There are 4 nested groupings, the coarsest first. Each group lies inside one group of the grouping before and may be the whole of it. The rows also spread widely along 14 directions, which tell nothing about the answers.
In the rows, zero is written as 128.
Known rows, each followed by its group in each grouping:
[136 175 103 144 127 164 136 140 124 139 112 199  98 113 105 170 131 115
 134 148 117 111 115  98  89 116 118 100 126 153 118 147 122  91  92 131
 139 175] => K620 K219 Mem fos
[126 135 128  37 156 153 130 157  92 131 106 113 120 116 107  68 157 114
 126 103 134  90 124  68 124 129 120 179 128 148  73 132 137 184 131 142
 155  83] => K754 K724 tabik nuvis
[127 177 112 101  99 122 169 112 128 161 149 188 119 129 109 164 118  74
 156 150 126 117 118  81 109 139 134 130  65 154 106 105 146 132  93 106
  98 160] => K754 K789 bepup Tebod
[125 125 127 157 149  84 128 149 163 164 238 110 137 118 162 140 151  91
  98 138  64 138 154 157 114 130 132 159 127 114 106 112  96 136  74 115
 124 100] => K620 K574 Gasi Tamo
[145 144  87  95 147 169  99 130 119  62 116  91 149 116  78  82 131 169
 119 116 113 147 138  81 106 119 109 141 150 154 103 163 104 155 114 162
 165  93] => K620 K574 puven rak
[175 142 141  57  78 124  83 111 110 112 135 149 146 116  80  92 101 167
 169 150 131 134 174 102 186 154 169 129 107 103 129  93 150 135 180 100
 128 150] => K754 K775 Nul leta
[138 157  68 160 101 115 144 117 151 146 212 169 153 156 112 182  95  93
 122 163 115 143 110 105 102 173 131 113  78 152 111 116 108  98  45 122
  90 154] => K754 K775 Nul subat
[174 164  77 133 110 147  76 137 127 139 175 166 121 107 116 151 134 114
 141 169 103 154 178 103 129 135 143 101 102 120 124 136 115 102  73 161
 138 157] => K754 K789 kir Gol
[178  92 114 133  97 122 150 157 144  85 163 135 149 162 116 126  68 152
 182 134 133 170 108 149 131 151 138  61 106 118 136 124  99  74 143 100
  99  95] => K620 K574 puven vopu
[156 149  62 127  64 126  79 129 111  94 186  85 168 160  73 106  96 130
  88 152 161 121 135 100 167 178 158 100  93 133  90 120 110 124  69 147
 133 139] => K620 K708 Pake mevu
[145 172 123  86 179 163 147 119 141 165 137 127  95  33 115 137 122 128
 157 135  58 135 173 117 130 154 129 154 113  95 141 105 129 135 124 145
 130 159] => K620 K708 tusa deve
[148 139  98 175 130 159 135  69 151 153 180 205  85 152 186 144 119 110
 146 156 120 150  81 109 105 120  88 117 105 176 157 125 134 120  88  91
  95 133] => K754 K789 biv zusaf
[190 117 130  45 120 141  89 135 120 164 193 146 121 132 155 104  97 115
 158 151  94 117 124 115 171 142 114 123 116 113 133  89 137 120 156 121
 139  89] => K754 K789 biv resa
[136 126 118 124 164 179 154 116 141 140 113 195 120 138 136 150  91 177
 159 136 131 146  57  79 102 181  88 145 133 160 150 143 137 144 123 100
 104 112] => K754 K789 biv zusaf
[141 137 112 169 162 144 115 155 139 165 166 159  99 109 157 138 165 144
 142 159 119 157 115 111 109 158 150 154 140 115 123 158 113 159  85 106
 115 114] => K620 K574 puven rak
[133 116 100  92 142 168 132 135 119  72 105 116 136 126 111  91 118 144
 140  98 130 144 139 107 114 116 102 114 118 158 113 142 114 134 113 178
 143  90] => K620 K219 Mem fos
[178  82 149  84 118 128 110 111 125 138 197  96 109 154 181  59  96 136
 152 132 126 133  91 125 182 152 126 144 117 119 149  93 139 162 174  74
 116  54] => K754 K789 biv resa
[136 128 116 149 120 158 117  94 144 155 163 205  95 141 185 149 116 117
 143 152 131 137 111 126 135 128 104 103  98 157 164 111 141 119  93 127
 104 146] => K620 K219 Mem fos
[132 135 109 140 105 165 144  65 130 131 142 150  78 139 169 121  96  98
 134 130 156 125 100  99 143 128 112 108  64 175 168 104 158 139 104 119
 102 151] => K754 K789 biv zusaf
[151 151 114 105 137 171 131 124 109 175 134 175 105 130 119 128 104 138
 123 146 152  75  58  86 149 198 128 140 130 137 113 112 140 133 118  92
 124 150] => K620 K219 Mem fos
[150 155 104  75  90 136  53 142 121 139 157 166 146 114 114 135 135 119
 129 164 117 132 196 101 161 123 144 113  97 121 118 112 137 132  96 181
 150 153] => K620 K574 Gasi Tamo
[119  86 155 197 187 156 162 163 162 106  98 153 115 108 138 163 102 197
 127  89 101 153 122 160  86 144 103 121 168 133 170 158 105  90 129 117
 131 124] => K754 K789 biv zusaf
[137 106 112 109 117 188 145 144 106 119  87 154  71 149 169 120 104 112
 171 123 184 138  83  79 125 126 121  85  73 163 158 147 153 142 120 151
 112 106] => K754 K789 biv zusaf
[124 106 146 108 147 146 163 128 147  91 109 162 169 152  96 127  74 172
 114  85 117 100  91 139 107 130  74 117 158 171 119 113 118  91 150 109
 137 118] => K620 K574 puven rak
[125 157  73 146 121 174 135 104 143 107 133 137 112 118 119 174  84 115
 120 139 117 151 123  81 103 142  99 100  78 171 165 141 127 117  63 178
 125 160] => K754 K789 biv zusaf
[131 145 108 174 136 119 171 151 147 119 178 114 103 122 126 157 125  67
 106 113  71 120 133 143  63  79 116 102 120 155 115 138  91  71  85 124
 138 137] => K754 K775 Nul subat
[146 121 140 133  76 143 100 125 128  93 167  87  94 167 144 126  73  98
  75 128 108  84  94 117 137  73  90  75 129 174 177 122 128  86 143 114
 172 138] => K754 K724 tabik nuvis
[115 117 157  58 135 164 143 126 114 115  77 142 112 109 129 103 108 115
 126  77 134  88 156 113 140  97 100 123 101 164 137 100 160 133 151 167
 152 134] => K754 K789 kir Gol
[110 149 136  98 111  98 132 148 138  84 127 136 174 124  75 118 152 158
 162 135  95 182 176  99  90 103 134 159 127 132  92 149 117 169 127 121
 126  94] => K620 K708 Pake mevu
[ 94  98 176  90 168 124 132 238 140 194 148 117 133 107 150 199 102 143
 107 138  95 108 106 111 133 210 138 166 139  91 149 131 127 161 112 156
 140  97] => K620 K219 Mem fos
[100 146 159  85 131 107 146 154 147 166 163 179 121 128 154 174 142  90
 156 156  71 150 129  85  79  97 113 165 108 149 134 131 142 166 120 120
 115 105] => K754 K775 Nul leta

New rows, each followed by its group in each grouping:
[156 114 123 107 143 121 154 184 113 152 182  30 104 110 127 106 108 108
 128 125 124 119  96 102 154 211 179 156 103  86 115 125 112 167 118 104
 120  80] => K754 K789 bepup Tebod
[134 155 114 192  84 136  83 119 128 139 162  91  86 101 127 152 114 132
  87 162 149 127 153  99 170 178 187 125  90 112 177 130 140 149  81 122
 132 196] => K754 K789 kir Gol
[124 134 156  69 136 127 130 130 128 169 132 234 146 138 135 129 146 142
 167 143 122 121 121 106 126 138 112 164 131 140  98 106 148 156 139  99
 111 110] => K620 K219 Mem fos
[130 107 119 149 112 115 141 170 159  89 173  95 155 138 112 177  67 131
 116 127  84 152 136 148 112 142 115  81 115 128 154 130  91  78  99 157
 135 118] => K620 K219 Mem fos
[134 156 114  79 110 126 125  84 128 100 127 135 147  97  93  89 141 145
 180 134 122 182 194  80 138 139 149 170  75 130 117 114 146 193 122 132
 107 120] => K754 K789 kir Gol
[101 173 105 161 124 126 132  65 165  65 151 106 154 107  82 130 123 133
  75 111  67 139 170 117  85  78  87 147 131 182 128 128 108 129  87 136
 152 160] => K620 K574 Gasi Tamo
[ 63 138 185 137  72 112 106 111 121  65  84 128 127 155 108 105 152 136
  70 100 142  92 153 106 111  33 113 144 144 192 133 139 151 162 149 111
 173 148] => K620 K219 Mem fos
[142 130 138 146 104 162 141  89 117  79 116  83  68 149 135  70 108 144
 132 125 150 127  61  76 127 108 120 131 128 169 167 149 141 167 166  54
 130 112] => K754 K724 tabik nuvis
[153 123 123  77 114 113 168 155 125 175 188 119 118 136 144 126  95  80
 163 147 138 114  89 112 156 185 160 123  70 108 108  88 133 145 120 102
  91 101] => K620 K574 puven rak
[ 72 159 167 113 124 133 139 122 118 111  64 136 110  97 101 105 170 131
 102  99 143  96 164  91 114  85 142 176 122 159 111 132 157 189 134 120
 150 160] => K620 K574 Gasi Tamo
[124 127 165 110 163 152 139 175 121 159 127 115 102 120 128 132 109 123
  64 101 104  38  70 121 121 131 104 144 179 144 117 123 124 114 147  99
 176 131] => K620 K574 Gasi Tamo
[126 102 174  67  96  97 108 102 141 145 178 152 156 152 150 109  99 133
 130 128 115 119 147 129 174 135 115 158 103 136 142  69 161 158 159 101
 119 103] => K754 K789 biv resa
[120 160 107 144 161 180 106 135 112 161 107 194  92 104 131 135 166 134
 101 131 144  90 123  98 115 140 125 144 143 152 107 146 132 136  77 146
 147 165] => K620 K219 Mem fos
[141 132 125 144 156 135 116  78 167 124 219  89 135 119 143 124  88 148
  80 132  47 126 104 136 131 147  77 160 161 147 161 105 106 130 115 102
 145 112] => K620 K219 Mem fos
[142  99 194  97 135 124  85 181 120 196 178 109  88 113 177 127 116 120
  83 128 101  61 126 144 180 145 149 149 154  96 158  93 146 129 166 103
 162 130] => K754 K775 Nul subat
[ 87 140 140 185 118 129 146 128 137 132 139 108  77 124 158 142 147 115
 110 141 139 138 106  96 109 128 150 151 106 148 157 152 135 184  91 104
 116 135] => K620 K219 Mem fos
[ 97 121 132 158 105 159 119 144 132 120 110 133  95 142 154 157 104 115
  82 120 161 100 109 109 129 117 121  96 102 168 167 136 144 128  94 155
 141 162] => K620 K574 Gasi Tamo
[115 123 153  89 123 101 181 138 162 130 167 147 172 148 113 163  70 131
 146 127  82 137 104 130 108 147  95 133 112 142 126  96 126 120 137 101
 102 103] => K620 K708 Pake mevu
[117 140 161 139  92 104 153 144 147  94 121 131 142 126  84 157  94 138
 121 122 103 120 141 131 111 106 135 109 125 137 137 121 123 101 149  93
 138 161] => K620 K574 Gasi Tamo
[128 115 136 160 113 145 166  55 146 129 170 144  88 171 184 100  89 103
 110 114 152  95  50 134 137 113  92 114 104 191 157  90 147 130 130  61
  98 131] => K620 K574 puven rak
[139 106 128 154 162 132 123 110 148 167 196 162 125 127 170 115 129 136
 102 118 112 108 126 169 151 165 114 145 140 129 120  92 116 115  95 110
 117 122] => K620 K219 Mem fos
[177 137 122 110 121 148  92 123 106 130 145 130  69  92 153  64 174 125
 185 148 127 164 177 108 150 103 178 136 107 102 134 134 136 161 146 110
 123 116] => K754 K775 Nul subat
[111 124 139 155  88 133 127 168 122  98  87 156 110 128 117 157 126 116
 126 112 155 127 175 124 114  91 149  79  92 147 142 143 136  98 107 159
 140 168] => K754 K789 kir Gol
[136 132 135 118 164 149 134 154 131 133 132 116 104  90 131 125 135 131
 130 115  91 133 145 110 109 127 124 150 136 126 133 140 121 141 122 135
 146 113] => K754 K789 kir Gol
[201 182  89 125 105 110 120 142 133 144 205 155 157 122  54 146 102 138
 149 182  84 125 110 112 124 180 156 115 144  96  79 119  87  76 121  60
 126 151] => K620 K574 puven vopu
[164 107 145  94 117 100 118 112 135  87 144 140 166 107  99  58 139 164
 172 103 113 158 219 173 165 114 154 132 120 100  95  88 117 120 164 107
 121 111] => K620 K574 Gasi Tamo
[122 130 137  85 126 155 108 126 142 122 134 142 144 128 124 146  85 152
 112 132 109 118 119  99 137 139  96 130 126 153 157 115 141 140 128 150
 144 130] => K620 K574 puven rak
[ 86 146 108 186 115 131 180 109 155 102 143  98  96 121 140 154 118  84
 110 120 128 146 126 114  88 107 129 113  71 171 153 138 125 145  66 140
 107 151] => K620 K574 puven rak
[146 136 132 141  77 138 117 189 120 119 147  95  92 151 119 176  76 114
 119 163 122 119  78  82 115 131 152  83 118 131 172 159 123 105 135 106
 145 141] => K754 K775 Nul subat
[ 94 170 134  59  72 116 159 120  99 127 119 140 129 159  92 117 124  58
 107 123 153  59 103  68 120  97 122 138  81 183  76 102 155 157 120 119
 139 140] => K620 K219 Mem fos
[157 146 125  93 127 123 133 131 124 116 156 106 134 109  88 105 116 143
 151 138  94 141 134  96 126 151 149 156 126 116 113 125 119 145 148  93
 127 114] => K754 K775 Nul leta
[ 93 137 112 126 122 174 150 126 110 128  76 156 100 145 132 121 127 128
 120 121 204 105  72  59 122 158 135 140  88 176 123 144 157 186  91 130
 109 140] => K620 K574 Gasi Tamo
[154 136 154  46 101 130  46 143 128 144 183 112 170 132 100 145  68 156
  74 151  74  83 136  92 179 162 103 150 154 123 151  94 141 131 154 137
 186 131] => K754 K789 kir Gol
[169 127 124  96 132 158  83 126 103 126 116 145 108 102 127  65 161 178
 178 143 153 164 156  84 163 159 168 162 123 104 123 140 143 190 146 108
 124 102] => K754 K789 kir Gol
[153 145 103 197  83 154  82 110 112  78 121 123  90 137 117  80 152 174
 131 150 175 158 133 106 140 115 169 105 131 135 136 167 124 145 117  89
 128 148] => K620 K708 Pake mevu
[114  89 117 171 145 144 158 151 130 107 128  75 103 131 155 107 120 148
 135 107 172 168 104 103 127 186 158 146  92 130 148 156 124 186  92 125
  97  86] => K754 K789 kir Gol
[137 143 163  62 141 149 103 168 112 143  92 153 116  84 106 116 143 151
 142 127 109 104 161 102 142 122 143 150 146 109 119 124 142 148 164 131
 162 137] => K620 K574 Gasi Tamo
[109 121 163 119  82 133 108 156 113  98  84 186 118 162 118 131 134 127
 117 115 157  98 143 111 116  63 118  96 127 172 129 139 146 107 142 124
 155 151] => K754 K724 tabik nuvis
[148 120 140  73 151 117 141 103 157 204 211 178 137 109 175 142 103 112
 169 149  87 147 142 126 163 193 120 169  80 109 141  63 149 157 114 114
  82 109] => K754 K789 kir Gol
[ 86  98 171  68  73 115 107 145 117 100 130 119 150 187 136 121  92  99
  68  96 146  70 124 108 141  81 100 118 107 190 135 101 157 138 143 153
 160 118] => K754 K775 Nul leta
[110  92 120 183 120 151 123 129 149 127 154 128 107 143 177 147  93 123
  83 111 163 116 121 153 150 149 125  86  92 155 172 114 130 110  74 159
 116 152] => K620 K574 puven vopu
[ 59  90 162 154 175 136 202 164 154 140  97 124  97 102 178 164 125 103
 118  72 132 135 147 137  94 133 119 143  81 154 161 129 142 156  84 171
 106 121] => K754 K789 kir Gol
[111  89 175  94 118  81 128 201 116 113 127 151 186 169  99  91 155 159
 120  99 155 104 135 137 124 128 150 156 159 126  52 128 116 145 152  91
 137  72] => K620 K574 puven vopu
[122 179 133 186 122 162 134 167 101 173  87 170  49  93 109 167 151 120
 104 149 164  67 100  95 120 151 181 118 133 123 125 154 137 116 101  92
 144 216] => K620 K219 Mem fos
[115 121 170 114 151 114 167 178 141 111 135  66 122 105 111 138 109 130
 116 103  69 126 122 111  91 120 120 159 147 128 137 143 114 145 152 107
 154  91] => K754 K789 kir Gol
[149 138 175 125 102 139  96 161 116 133 129  65  62  84 132 125 113 151
 131 158 110 121 132 104 169 142 181 131 136  83 190 137 140 159 177  92
 158 145] => K620 K219 Mem fos
[139 136 117  73 160 204  94 131 109 137  96 138 112 109 117 123  93 158
  92 113 128  78 102  76 145 161  89 141 144 156 144 127 146 136 127 167
 173 139] => K754 K789 biv zusaf
[126 115 142  98 185 190 133 174 128 167 122 128 109 125 143 163  73 150
  80 112 109  71  42  83 117 187  77 148 164 154 156 138 134 132 123 138
 160 114] => K754 K789 kir Gol
[175 157 106 129  77  80 102 126 141 146 227 189 187 166  82 140 112 141
 141 182 102 137 128 133 140 166 144 121 131 112  73 101 103  92 109  60
 106 135] => K620 K708 Pake mevu
[115 135 112 121 139 142 113 138 159  71 140  80 169 103  81 151  86 169
  92 116  73 153 163 114 106 135 100 129 136 145 152 141 102 125 101 180
 160 127] => K620 K574 puven vopu
[139  46 142 108 186 135 126 169 134  98 150  72 139 121 162  54 137 169
 134  72 122 158 160 160 148 154 124 157 141 112 121 128 104 157 130 151
 130  33] => K754 K724 tabik nuvis
[121 135 179 111 140 139 144 143 142 124  94 103 100  53 106 153  98 158
 141 110  87 134 187 127 146 146 152 139 113  99 187 113 147 135 161 131
 140 170] => K754 K789 bepup Tebod
[119 174 126 177  67  69 149 109 139 121 185 125 142 138  72 153 119  80
  76 132 106  86 153 135 113 109 150 124 105 147  90 101 113  87  95  72
 137 189] => K754 K789 biv zusaf
[132 128 102  93  90  99 179 149 118 102 153 150 147 177 116 110 138  72
 186 127 146 162 116  90  88 107 137 117  65 159  68 134 120 145  99 114
  90  68] => K754 K789 bepup Tebod
[188 121 105 107 111 135  85 148 105 165 197 135 106 140 151  97 128  98
 126 148 135 101 126 124 172 151 151 111 113 111 103 106 121 110 113 117
 138 112] => K754 K789 biv zusaf
[161 177  82 113 159 171 165 137 129 133 135 101  94  75  87 150  95 118
 152 143  81 137 102  71  94 168 125 134 109 126 132 146 111 125 104 130
 134 136] => K754 K789 biv resa
[119  98 107 178  85 109 101 140 123  60 137 118 156 179 117  72 162 169
 128 123 197 176 141 116 126 127 169 127 114 147  96 163 110 171  94 110
 109  86] => K620 K574 puven vopu
[ 80 108 147 215 178 142 189 164 134 149 123 105  51 121 187 137 162  88
  78  83 138  96  86 132  74 107 125 149 132 164 132 161 119 145  82 108
 131 116] => K754 K789 biv zusaf
[152  98 139 162 130 100 102 128 158 126 237  95 152 154 149 117 100 149
  80 131  76 121 109 168 146 151 108 138 169 123 134 107  93 108 120  84
 141  91] => K620 K219 Mem fos
[142 127 107 153 121 159 169 175 127 112  98 135  98 108 109 155  93 128
 161 119 149 140 134 136 119 151 155  60  86 118 138 139 116  80 104 150
 110 158] => K620 K708 Pake mevu
[143 101 141  87 162 139  69 164 125 164 162 186 135 126 170 114 163 132
 119 120  99 118 172 140 137 109 102 147 154 129 107 120 126 126 115 164
 159  89] => K754 K789 biv zusaf
[155 120 106 158 131 107 139 118 163 133 215 115 117 104 164 120 135 113
 171 149  92 197 171 155 132 141 156 123  83 102 141 113 104 136  91 118
  86 104] => K620 K574 puven vopu
[106 104 144  97 138  96 147 123 132 111 150 127 195 157  95  74 130 158
  97  87 144 101 118 127 138 165 124 189 141 148  58  98 122 170 127  89
 120  84] => K620 K574 Gasi Tamo
[138 175  69 136  95 177 100  18 130  79 139 154 124 140 109  84 116 130
  99 130 148 120 128  89 133  97  91 115  98 206 130 112 140 136  88 134
 131 172] => K620 K574 puven vopu
[171 132  94  79 126 139 132 139 116 100 166  82 142 142 101  73 114 148
 166 147 126 160  81  72 126 167 139 148 123 125  96 143 107 175 137  94
 117  55] => K620 K574 puven vopu
[181 128 135 157 117  98 106 167 133 152 200 132 140 130 105 120 122 168
 134 159 108 130 122 154 153 183 174 129 162  75 100 121  98 102 137  51
 122 123] => K620 K708 Pake mevu
[ 96  95 150  97  87 115 124 152 142 119 138 193 155 177 159 152 111  99
 125 115 145 122 149 140 122  79  99  86  87 175 131 105 143 110 109 168
 122 117] => K620 K574 puven vopu
[141 118  74 212 117 136  96  88 147  95 189 144 154 175 123 112 119 175
  90 140 157 155 102 115 129 181 121 135 132 163 122 144 103 131  57  97
 106 128] => K754 K724 tabik nuvis
[143 158 100 144 137 131 133  80 146 116 156 178 122 105 128 105 170 148
 193 157 103 205 161 106 104 123 135 159 109 131 117 139 118 168 101 102
  92 112] => K620 K219 Mem fos
[120 107  88 168 133 137 132 100 161  68 154 167 171 164 123 129 111 148
 114  99 113 167 143 140  82 102  70 111 122 190 119 139 102  97  71 156
 122 103] => K754 K789 biv resa
[145 131  85 140 128 118 168 172 133 122 159 107 126 113 111 131 130 108
 175 140 137 174 139 115 112 172 179 115  74 103  97 142  99 139  76 134
  90 104] => K620 K574 puven rak
[113 141 151 138 138 134  91 113 130 107 147 105 109 113 137  92 165 144
  84 121  89 117 148 116 116  80 111 171 171 151 131 142 123 167 130 113
 172 114] => K620 K219 Mem fos
[102 128 175 155  85  91 113 152 132 139 150 142 136 152 116 157 122 138
  85 133 138  97 125 117 138 141 155 147 133 135 133 122 141 140 126  77
 136 152] => K754 K789 bepup Tebod
